The rows are grouped in 4 different ways at once. Each group adds its own fixed numbers to the row, and there is some noise. The rows also spread widely along 16 directions, which tell nothing about the answers.
Known rows, each followed by its group in each grouping:
22; -8; -17; 8; -4; -22; 0; -8; -4; 13; 9; 9; 6; -8; -3; 2; -8; -13; -3; -6; -1; -4; -14; -13; 5; -6; -15; -20
K_597 daru K_413 (2)
-23; -23; -6; -11; 6; 1; 14; 5; 8; 11; 7; 12; 3; -22; -9; 4; -3; -9; -20; -2; 13; -7; 1; 12; -14; 7; -13; 2
K_474 daru K_313 (2)
1; -27; -13; 10; -13; -3; 2; 16; 4; 9; -22; 9; 8; -3; -11; 8; -2; -19; 17; 8; 8; -2; 2; -26; 5; 24; 16; 11
K_583 kip K_294 (1)
-12; -1; -5; -3; 9; 2; 2; -7; -1; -9; -5; 7; -5; -27; -3; 1; 7; 5; -6; -16; 9; 17; -4; 20; -6; -4; 7; 9
K_310 gipi K_211 (1)
5; -1; -4; 17; 23; 12; 11; -5; -1; -23; 4; -7; 14; -3; -19; -19; -11; -10; 2; 21; 18; -6; -4; -11; -12; 6; 14; 13
K_310 gipi K_313 (0)
1; 10; -4; 2; -10; -6; 2; 3; 18; 19; 13; 11; 7; -1; -4; -15; -2; -8; 6; 7; 4; -7; -5; -8; 6; -3; -14; -11
K_969 kip K_211 (0)
-6; 3; -2; -10; -17; -14; -2; 3; 32; -20; 15; 43; 1; -11; 3; -22; 24; -1; -9; 7; 3; -22; 8; 15; 28; -17; 19; 19
K_474 gipi K_294 (0)
21; 12; -10; -9; 20; -3; 4; -2; -18; -30; -10; -11; 1; -9; -11; 1; 9; -5; 1; 8; 13; 25; 17; 7; -8; -1; 28; 13
K_839 kip K_413 (0)
-32; -8; -3; 2; -12; 8; -3; 16; 23; 15; -13; 21; 2; 5; 18; -12; 11; -10; 3; -9; -16; -24; -6; -1; 11; 12; 16; 21
K_969 kip K_211 (2)
-2; 0; -13; -12; -7; -7; -19; 3; 6; 13; 4; 1; -12; 10; 3; 31; -22; -5; 8; -5; 1; 28; -4; -13; -16; 21; -24; -9
K_597 daru K_294 (2)
-6; 23; -17; -1; 7; 20; 2; -9; 24; -21; 8; 11; -1; 13; 1; -17; -4; -6; -3; -16; 1; -11; -13; -23; 13; 7; 7; 18
K_839 kip K_294 (2)
-1; 2; -12; -16; 23; 6; -12; -14; 3; -13; 19; -3; -13; 9; 0; -1; -19; -19; 2; 2; 6; 16; -3; -3; 4; 20; 14; 17
K_583 daru K_294 (1)
18; 26; -6; -11; 3; -6; 21; -7; 6; 6; 18; 13; 5; 22; -11; -14; -11; -5; -13; 20; 12; 9; 6; -17; 19; -7; -11; -7
K_474 daru K_211 (0)
-13; -14; -5; 38; -13; -16; -16; 3; -6; 1; -14; -5; 20; -41; -3; 1; 19; 8; 24; 14; -1; -2; -8; 5; 7; -22; 19; 1
K_969 daru K_294 (1)
-7; -5; 9; -18; -35; -15; 15; 3; 9; 6; -34; 12; -12; -1; -4; 23; 10; 10; 0; -1; -5; 31; 10; 5; 5; -2; -5; 2
K_310 gipi K_294 (0)
-4; 0; 0; 26; 0; -17; -26; 8; 14; 23; -7; 5; 4; 14; 19; 2; 2; -5; 5; -2; -12; -20; -9; -5; -8; -4; -7; -4
K_839 kip K_211 (0)
8; 8; -11; 6; 10; 17; 18; -24; -6; -49; -7; 10; -5; -5; -10; -22; 5; -6; -19; -8; 12; 4; -21; 10; 11; -8; 15; -3
K_969 daru K_211 (2)
-13; 21; 3; -21; 14; 4; -2; 10; 2; 3; -2; -2; -5; -1; 9; -12; 6; 1; 2; -12; 2; 20; 7; 19; -21; 5; 18; 19
K_474 daru K_294 (0)
0; -8; -8; -6; -6; -24; 19; -17; -7; 21; 1; 11; -6; -8; -9; 4; -8; -8; -9; 0; 2; 19; -5; 0; 19; -7; -5; -8
K_474 gipi K_294 (0)
-12; -13; -3; -14; -14; -3; 18; -19; -6; -17; -6; 9; -21; 0; -3; 12; -6; 8; -23; 23; -5; 33; 10; 24; 3; -2; -22; -18
K_583 kip K_294 (1)
-3; 11; -11; 4; 1; -10; -11; -17; -9; 23; 8; -26; -2; -13; 10; 29; -8; 13; -1; -13; -16; 14; -4; -3; -8; -16; -29; -12
K_310 daru K_294 (2)
-22; -6; 0; 6; 7; -20; 4; -15; -3; 48; 2; -5; -2; 13; 11; 16; -13; 2; -13; 9; -22; 0; 3; -3; 19; -14; -15; 1
K_310 gipi K_294 (0)
-7; -23; -19; -12; 0; 21; 2; 1; -28; 15; -8; 5; -8; 3; -9; 25; -7; -17; -12; -12; 4; 23; 0; 2; 15; 16; -3; -7
K_597 kip K_413 (2)
2; 4; -6; -1; 8; -6; -29; 2; 4; -11; 11; -14; -3; -11; 10; 6; 7; -4; 12; 1; -6; -2; 9; 7; -9; -6; 15; 15
K_597 kip K_294 (1)
-10; 20; 6; -1; -6; 20; 6; -6; 45; -24; 11; 18; -1; 15; -5; -29; -9; -3; 0; 2; 10; -6; -25; -11; -4; 10; -11; 6
K_310 daru K_211 (0)
1; 7; 1; -2; 3; 3; -15; 3; 7; 22; 16; -16; -2; 6; 0; -13; -18; -14; 27; 6; 2; 18; -11; -2; -26; 20; -13; -11
K_310 kip K_294 (1)
-5; 25; -6; -10; -9; -1; -18; 28; 26; 7; 12; 24; 12; -22; 2; -2; 12; 16; 15; -8; 18; 8; 12; 6; -27; 4; -14; 1
K_310 daru K_211 (2)
6; -6; -3; 0; 19; -6; 1; -37; -10; -8; -8; -19; -19; 16; -1; 23; -15; -9; -20; -3; -3; 19; -15; -2; 13; -8; -4; -2
K_310 daru K_294 (1)
-27; 19; 3; 5; 24; -12; 22; -19; 10; -3; -27; -2; -16; 11; 12; 2; -6; 17; -22; -5; -10; 19; -7; 5; -13; -7; -3; 15
K_969 gipi K_211 (1)
14; -6; -8; 5; -2; 17; 23; -12; -4; -17; -11; 24; -1; 18; -13; -16; -7; -9; -22; -1; 11; 2; -18; -6; 13; -2; -9; -18
K_310 daru K_294 (1)
16; -3; -13; 2; -11; 10; 19; -1; 1; -23; 9; -24; 11; -29; -16; -6; -1; -2; 2; 4; -1; -7; 3; -10; -18; -3; -17; -6
K_839 kip K_294 (2)
8; 12; 7; -9; -10; 12; 8; 7; 22; 16; -1; 10; -9; 26; -4; -16; 0; -2; -15; -17; 4; -9; -3; -2; -14; -1; -35; -17
K_583 gipi K_294 (2)
17; 7; -4; 5; -4; 10; -13; -2; 16; -30; 23; 6; -2; 1; -12; -20; -8; -9; 10; 13; 14; 4; -12; -1; -8; 6; -9; -10
K_839 gipi K_211 (1)
9; -2; 11; 5; 25; 9; 10; -20; 11; -15; 0; -6; -6; 22; -5; -20; 2; -18; -34; -2; 9; -24; -11; 5; 11; -15; 4; 4
K_583 daru K_211 (0)
3; 14; 4; -17; -26; 4; 1; 18; 14; 17; -5; 3; 2; 22; 8; 11; 8; 2; -4; -4; -12; -9; 14; -18; 4; -4; -13; 6
K_474 daru K_313 (0)
7; 11; -7; -13; -14; 9; -1; 2; 17; -7; 10; 7; -9; 22; 10; -9; -15; -11; 2; 0; -11; 0; -11; -10; -8; 18; -15; -8
K_969 daru K_211 (2)
1; -18; -11; -23; 3; -11; 15; -16; -21; 7; 2; -15; -15; -19; 2; 11; -4; -16; -10; -8; -14; 24; 1; 17; -3; 6; 1; -2
K_474 kip K_413 (1)
-17; 8; -8; 20; -1; -29; 7; -7; 24; 32; -11; 32; 4; 11; 17; -10; -6; 1; -2; -6; -12; -8; -21; -16; 2; 1; -12; -3
K_310 kip K_413 (0)

New rows, each followed by its group in each grouping:
-8; -12; -5; 31; 11; -21; -16; -15; 3; 29; -1; -16; 1; -13; 10; 0; 1; -9; 7; -11; -13; -14; -22; -7; -2; -9; -4; -3
K_583 kip K_413 (1)
18; -11; 1; -3; -21; 1; 3; -3; -30; -2; -22; -11; -8; 7; 0; 16; 3; -3; 3; 8; -13; 27; 8; 7; 13; -4; 8; -9
K_310 gipi K_211 (1)
-9; 6; 11; 10; 7; 22; -2; 11; -6; -13; 1; 2; 2; -13; -4; -26; 14; 12; -8; 6; 9; 5; 7; 40; -30; -12; -7; -10
K_583 gipi K_211 (0)
5; 4; -22; 0; 5; 25; 0; 35; 3; -1; 5; 15; 18; -9; -5; -17; -3; -9; 13; -6; 12; -5; 7; -14; -24; 27; 3; 8
K_839 kip K_211 (1)
4; 31; -3; 8; 16; 11; -19; -18; 2; -9; 21; -16; 5; -4; -17; -7; 0; 3; 17; 4; 20; 17; -4; -8; 18; -16; 12; 11
K_310 gipi K_294 (0)
-5; -13; -15; 14; 3; -9; 19; 17; -3; 31; -19; 30; 19; -27; -15; -2; 1; -4; 2; -17; 20; 3; -7; -10; -6; 8; 1; 0
K_310 gipi K_211 (0)
-10; 5; 22; -1; 16; -10; -5; -5; 23; 8; -22; -15; -5; 18; -8; 12; 3; -8; 1; 7; 19; 12; -3; -4; 2; 0; 17; 22
K_310 daru K_211 (0)
-11; 33; 11; -3; 14; 1; -14; -5; 24; 11; -18; -4; -10; 29; 10; -3; 0; 0; 8; -22; 5; 15; -15; -11; -5; 3; 12; 19
K_310 daru K_294 (0)
-14; 18; -4; -6; 3; -11; 15; -13; 20; -11; 15; 18; 2; -9; -6; -8; -10; 14; -8; 21; 12; 20; 0; 2; -9; -4; -20; -5
K_310 daru K_313 (1)
5; 14; -2; -9; 13; 8; -19; -5; 5; 9; -4; 10; -13; 21; -13; 13; -14; -10; 4; -17; 33; 38; -15; -3; -8; 15; -10; -11
K_310 daru K_294 (0)
-41; 11; 11; -10; -5; -4; -8; 7; 21; 16; -7; 13; -14; 19; 11; 2; -2; 15; 5; 20; -7; 29; 14; 14; -6; 9; -4; 15
K_583 gipi K_294 (1)
9; -2; 17; 4; -24; -23; 21; 10; 4; 16; -27; 3; 2; -2; -6; -9; 15; 1; -4; 7; 4; 7; 3; 12; -28; -12; -19; -25
K_474 kip K_313 (0)
0; 15; -1; 15; 2; -7; -13; 14; 14; -7; -11; 17; 10; -14; -19; -9; 9; 2; 20; 0; 39; 22; -10; -1; -21; 4; 8; 0
K_474 daru K_294 (0)
-9; -18; 0; 4; -18; 28; -14; 5; 1; -8; -16; 5; -6; 30; 11; 1; 3; -19; 3; -3; -19; -17; -8; -12; 31; 12; 27; 21
K_583 daru K_294 (0)
8; -7; -8; 2; 6; -26; -3; -15; 16; -12; 18; 21; -1; -15; -8; -13; 3; -13; -6; 15; 15; -8; 0; 9; 12; -9; 4; -3
K_583 kip K_294 (0)
-16; 16; 14; -9; -31; 25; -22; 13; 31; 3; 5; -25; -4; 20; -2; 12; 6; 8; 22; 18; -5; 6; 17; -12; -2; 6; -19; 9
K_583 kip K_294 (2)
20; -1; 0; 7; -4; 4; -20; -26; -1; -31; -7; -18; -25; 26; 2; 13; -8; -14; 0; -1; 0; 14; -17; -6; -4; 6; -4; -11
K_583 kip K_313 (1)
-23; -3; 9; 7; -24; 0; 18; 9; 4; 27; -12; 2; 5; -5; -6; -6; 6; 17; -1; 19; -9; 10; 7; 9; 0; -16; -25; -15
K_969 gipi K_294 (1)
0; 3; 2; -4; -9; 20; 20; 14; -16; 12; -16; -10; 4; 18; -1; -1; -6; 5; -9; 4; -14; 13; 8; -1; -16; 1; -18; -11
K_839 daru K_294 (0)
28; -3; -9; 0; -11; 9; -3; -8; -27; -22; -16; -10; -2; -7; -16; 12; 21; -4; -3; -1; 11; 14; 15; 6; 21; -17; 14; -9
K_583 kip K_294 (2)
2; 7; -19; -9; 22; 3; -4; -7; 5; -3; 33; 23; -3; 1; 5; -11; -4; -7; -23; -4; 4; -16; 9; 7; 14; -3; -4; 6
K_583 gipi K_211 (2)
-28; -10; -8; 43; 28; 14; -19; -16; -10; 3; -6; -16; 5; -6; 6; -1; 3; -1; -4; -3; -7; -10; -23; 4; 5; -11; 8; 7
K_839 kip K_413 (1)
-14; -17; -12; -5; -6; 6; 3; 9; -12; 16; -12; 23; 0; -4; 1; 6; 7; -9; -10; -8; 2; 7; 4; 14; 12; 7; 5; -3
K_839 kip K_211 (2)
0; 22; 9; 5; 3; -34; 12; -8; 34; 5; 7; -16; 8; -29; -7; -5; 3; 13; -1; 2; 10; -4; -6; -5; -34; -23; -27; -5
K_969 daru K_313 (0)
-24; -10; -18; 10; -19; 26; 14; 26; 8; -20; -17; 27; 13; -15; 3; -6; 8; 10; -1; 6; -5; -10; 5; -5; -8; 14; 0; 11
K_969 kip K_211 (1)
17; 15; 4; -10; -5; -1; -19; -2; -8; -11; -1; -19; -9; 2; -7; 13; 5; -4; 15; 6; 15; 38; 4; 7; -3; -1; 8; -4
K_474 daru K_211 (1)
-8; 9; -8; -3; 33; 0; -20; -24; -8; 4; 14; -20; -14; 19; 16; 15; -10; -7; -11; 3; -12; 6; 1; 7; 4; -1; 1; 9
K_310 kip K_413 (2)
8; 16; -20; -5; -9; -20; 16; 5; 13; -25; 1; 37; 1; -14; -5; 5; -2; 18; -12; 11; 15; 18; 11; -1; -18; 2; -23; -7
K_474 gipi K_211 (2)
-19; -2; 7; 10; -21; 8; 13; 32; 18; 18; -10; 18; 16; -5; -9; -21; 11; 7; 3; 22; 9; -9; 8; 10; -23; 3; -23; -16
K_969 kip K_211 (2)
18; 6; -7; -11; -6; -15; -1; -11; -9; 31; 8; -20; -3; -13; -7; 8; 3; -15; 12; -13; 2; 16; 3; -7; 17; -6; 1; -8
K_583 kip K_211 (2)
16; -12; -7; 8; -15; -4; 19; -1; -13; -3; -16; -19; -1; 5; -6; 20; -9; -3; -10; 17; -8; 7; 6; -11; -17; 3; -28; -19
K_474 kip K_211 (2)
-4; 2; 0; -7; 10; -6; 33; -9; -4; -8; 0; -1; 3; -13; -12; -3; -1; 10; -29; 13; 2; 5; 14; 9; -8; -19; -11; 2
K_597 gipi K_313 (0)
5; 2; -8; -12; 29; -1; 1; -8; -2; -2; 24; -18; -4; -1; -7; 9; -11; -5; -18; 13; 2; -2; 14; 2; -6; -5; -10; 9
K_969 gipi K_413 (0)
-14; 5; 3; -7; 5; 24; 3; 10; 6; 6; -17; 9; -1; 17; -5; -3; 18; -5; -17; -12; 13; -12; 7; 5; 8; -4; 6; 8
K_969 kip K_313 (2)
-6; -8; -11; 1; 5; 13; -3; 6; 14; -6; 12; 3; 8; -15; -13; 10; -9; 1; -5; 5; 17; -2; 1; -8; -14; 6; -21; 1
K_310 daru K_294 (1)
7; 10; -16; 2; -6; -15; 26; 5; 9; 7; 0; 10; 7; -15; 2; -1; -3; 19; -16; 2; -7; -3; 15; -10; -26; -9; -41; -15
K_583 kip K_294 (1)
-13; -15; -8; 9; 14; 22; 5; 7; -24; 16; 0; -3; 5; -3; 0; -9; -5; -7; -13; -5; -5; -2; -1; 18; -10; 3; -5; -8
K_839 gipi K_211 (2)
18; -5; -25; 1; -14; -12; 0; 3; 17; -6; 12; 19; 0; 1; 4; 12; -15; -7; -9; 1; -6; -20; -3; -24; -11; 8; -33; -14
K_969 kip K_294 (0)
4; 21; 12; -8; 9; -3; 4; -9; 9; 1; -8; -31; -15; 28; 19; -4; -13; -7; -4; -15; -21; 3; -14; -8; -34; 7; -7; 7
K_474 daru K_313 (0)
2; -15; 0; -8; 12; 4; -3; -4; -15; 4; 20; -18; -2; -13; -13; 4; -6; -11; -10; 16; 11; 14; 4; 26; -19; -1; -19; -18
K_474 daru K_413 (2)
7; -4; 3; 7; -23; 23; 9; -5; -8; -18; -36; -18; -11; 30; -5; 28; -2; 3; -10; -2; -12; 9; 1; -25; 6; 3; -8; 4
K_583 gipi K_313 (0)
-13; -8; 21; 7; -17; -6; 8; 14; 40; 4; -6; 7; 11; 4; -17; -19; 14; -5; 4; 29; 13; -15; -2; -6; 5; -6; -1; 9
K_474 daru K_413 (1)
13; 24; -17; 5; 19; 2; -12; -8; -1; -19; -5; 3; -10; 5; 20; -1; 10; 3; -14; -31; -8; -11; -6; 0; -5; -12; 5; 5
K_969 kip K_211 (1)
24; -17; -4; 40; 2; 11; -21; -3; 4; -42; -10; -3; -3; 9; -8; -6; 1; -13; 1; 2; 10; -18; -29; -7; -20; 2; -3; -10
K_474 gipi K_413 (1)
-5; 15; -2; 25; 26; -14; -8; -2; 14; -4; -4; 4; 5; 7; 7; -22; -7; 1; 11; 9; 3; 0; -14; -2; -29; 7; 7; 9
K_310 gipi K_413 (2)
3; -2; 12; -7; -12; 7; 14; -1; -13; 2; -22; 7; -9; 13; -2; -6; 20; 3; -23; -2; -3; 6; 14; 25; 5; -19; -3; -12
K_583 gipi K_313 (2)
-13; 10; -15; -6; -17; -1; -6; 2; 26; -16; 4; 33; 0; -5; -6; 7; 5; 10; 1; 7; 12; 12; 5; -9; 17; 1; -6; 6
K_839 kip K_294 (1)
8; 8; -4; -15; -8; -5; 8; -1; 20; -2; 12; 22; -6; -2; 2; -17; -1; -5; -14; -15; 1; -6; -11; 8; -11; -5; -22; -17
K_969 daru K_294 (0)
-23; 1; -1; 8; -1; 0; -1; -2; -5; 27; -12; 0; -5; 8; 14; 3; 5; 8; -7; -10; -20; 2; 3; 7; 5; -9; -4; 4
K_583 gipi K_294 (2)
-33; -8; -22; 2; -10; 24; 1; 4; -16; -13; -8; 12; 3; -18; 0; 2; -7; -1; 19; 3; -4; 24; -5; -1; 5; 27; 26; 20
K_969 gipi K_313 (2)
-4; -26; -13; 25; 7; 12; 0; -7; -1; -46; -6; 24; -2; 9; 9; 1; -1; -4; -35; 11; -13; -34; -6; 5; 9; -7; 5; 9
K_597 gipi K_211 (0)
6; 11; 9; -2; -9; -10; 11; 6; 18; 3; -5; 18; 3; 7; -29; -11; 9; 4; -4; 26; 33; 14; 12; 6; 3; -14; -15; -17
K_969 gipi K_294 (2)
-4; -8; -2; 9; -10; -23; -2; -1; 40; -13; -1; -6; 1; -3; 0; 13; -10; -6; 6; 19; -3; -15; -5; -25; -16; 10; -13; 13
K_597 kip K_211 (2)
4; -10; -3; -14; -2; -18; -3; 0; 25; -15; 7; -3; -9; 8; -1; 33; -12; -5; -14; 25; -1; -3; 18; -13; -9; 7; -18; 11
K_597 kip K_211 (0)
-11; -24; 19; 24; -21; -12; 0; 0; 4; 14; -21; -11; 0; -4; 1; -9; 11; 0; 5; 13; -19; -3; -15; 16; -8; -14; -9; -14
K_839 gipi K_413 (1)
-9; -14; 11; -10; -9; -12; 25; -8; 9; -1; -13; 14; -7; 7; 0; -4; 8; -2; -33; 10; -7; -3; 3; 20; 10; -17; -9; -7
K_597 daru K_211 (2)
3; -2; -22; 3; 6; 34; -6; 23; -7; -25; -2; 25; 4; -1; -1; -13; 0; -7; 0; -9; 11; -4; 6; 2; -17; 26; 11; 10
K_583 gipi K_211 (2)
-6; -13; -8; 1; -15; -2; -6; 2; -2; -14; 14; 18; 5; -34; -3; -19; 4; -6; 15; 9; 6; 11; -6; 21; -7; 5; 9; -9
K_583 daru K_313 (1)
25; 16; -8; -9; -12; -6; 5; 6; 7; -3; 12; -6; -1; -6; -5; 4; -5; 0; 3; -5; 1; 5; 5; -13; -18; 0; -21; -5
K_474 gipi K_211 (0)
-17; 6; -9; 7; 3; -19; 18; -3; 1; 24; -12; 44; 0; 8; 1; -14; -1; 6; -16; 4; 3; 9; -3; 7; 18; -11; -3; -9
K_969 gipi K_294 (0)
23; 2; -10; 9; 33; -10; -7; -10; -22; 15; 4; -11; 7; 10; 8; -11; -4; -19; -4; -5; -5; -12; -2; -3; 8; -12; 21; 3
K_310 daru K_294 (1)
4; -25; 5; -3; 15; -17; -2; -8; 7; 13; -2; -17; -4; -16; -11; 13; -1; -25; -8; -8; 13; -6; -6; 2; -1; 0; 8; 10
K_583 daru K_211 (0)
-12; 5; 0; -23; 3; -10; 0; 3; 10; 10; -13; 17; -11; -1; 2; 23; -1; 5; -12; -15; 12; 26; 5; 9; -18; 7; -12; 3
K_310 daru K_313 (0)
20; 12; -22; 16; -10; 3; 1; 11; -20; 27; -16; 14; 15; 10; -5; 6; 4; 0; 1; -16; 3; -1; -1; -26; 18; -11; -8; -18
K_969 daru K_294 (2)
-18; -22; 3; -9; 9; -20; -4; -1; 17; 23; -10; 18; -7; 1; -14; 19; 0; -20; -11; 5; 28; 5; -1; 5; 7; 8; 2; 4
K_969 kip K_313 (0)
-13; -17; 3; -12; -11; -1; 14; -15; 1; -21; 4; -27; -7; -31; -7; 5; -3; -2; 8; 15; -13; 20; -1; 15; -12; 6; 4; 12
K_310 gipi K_413 (2)
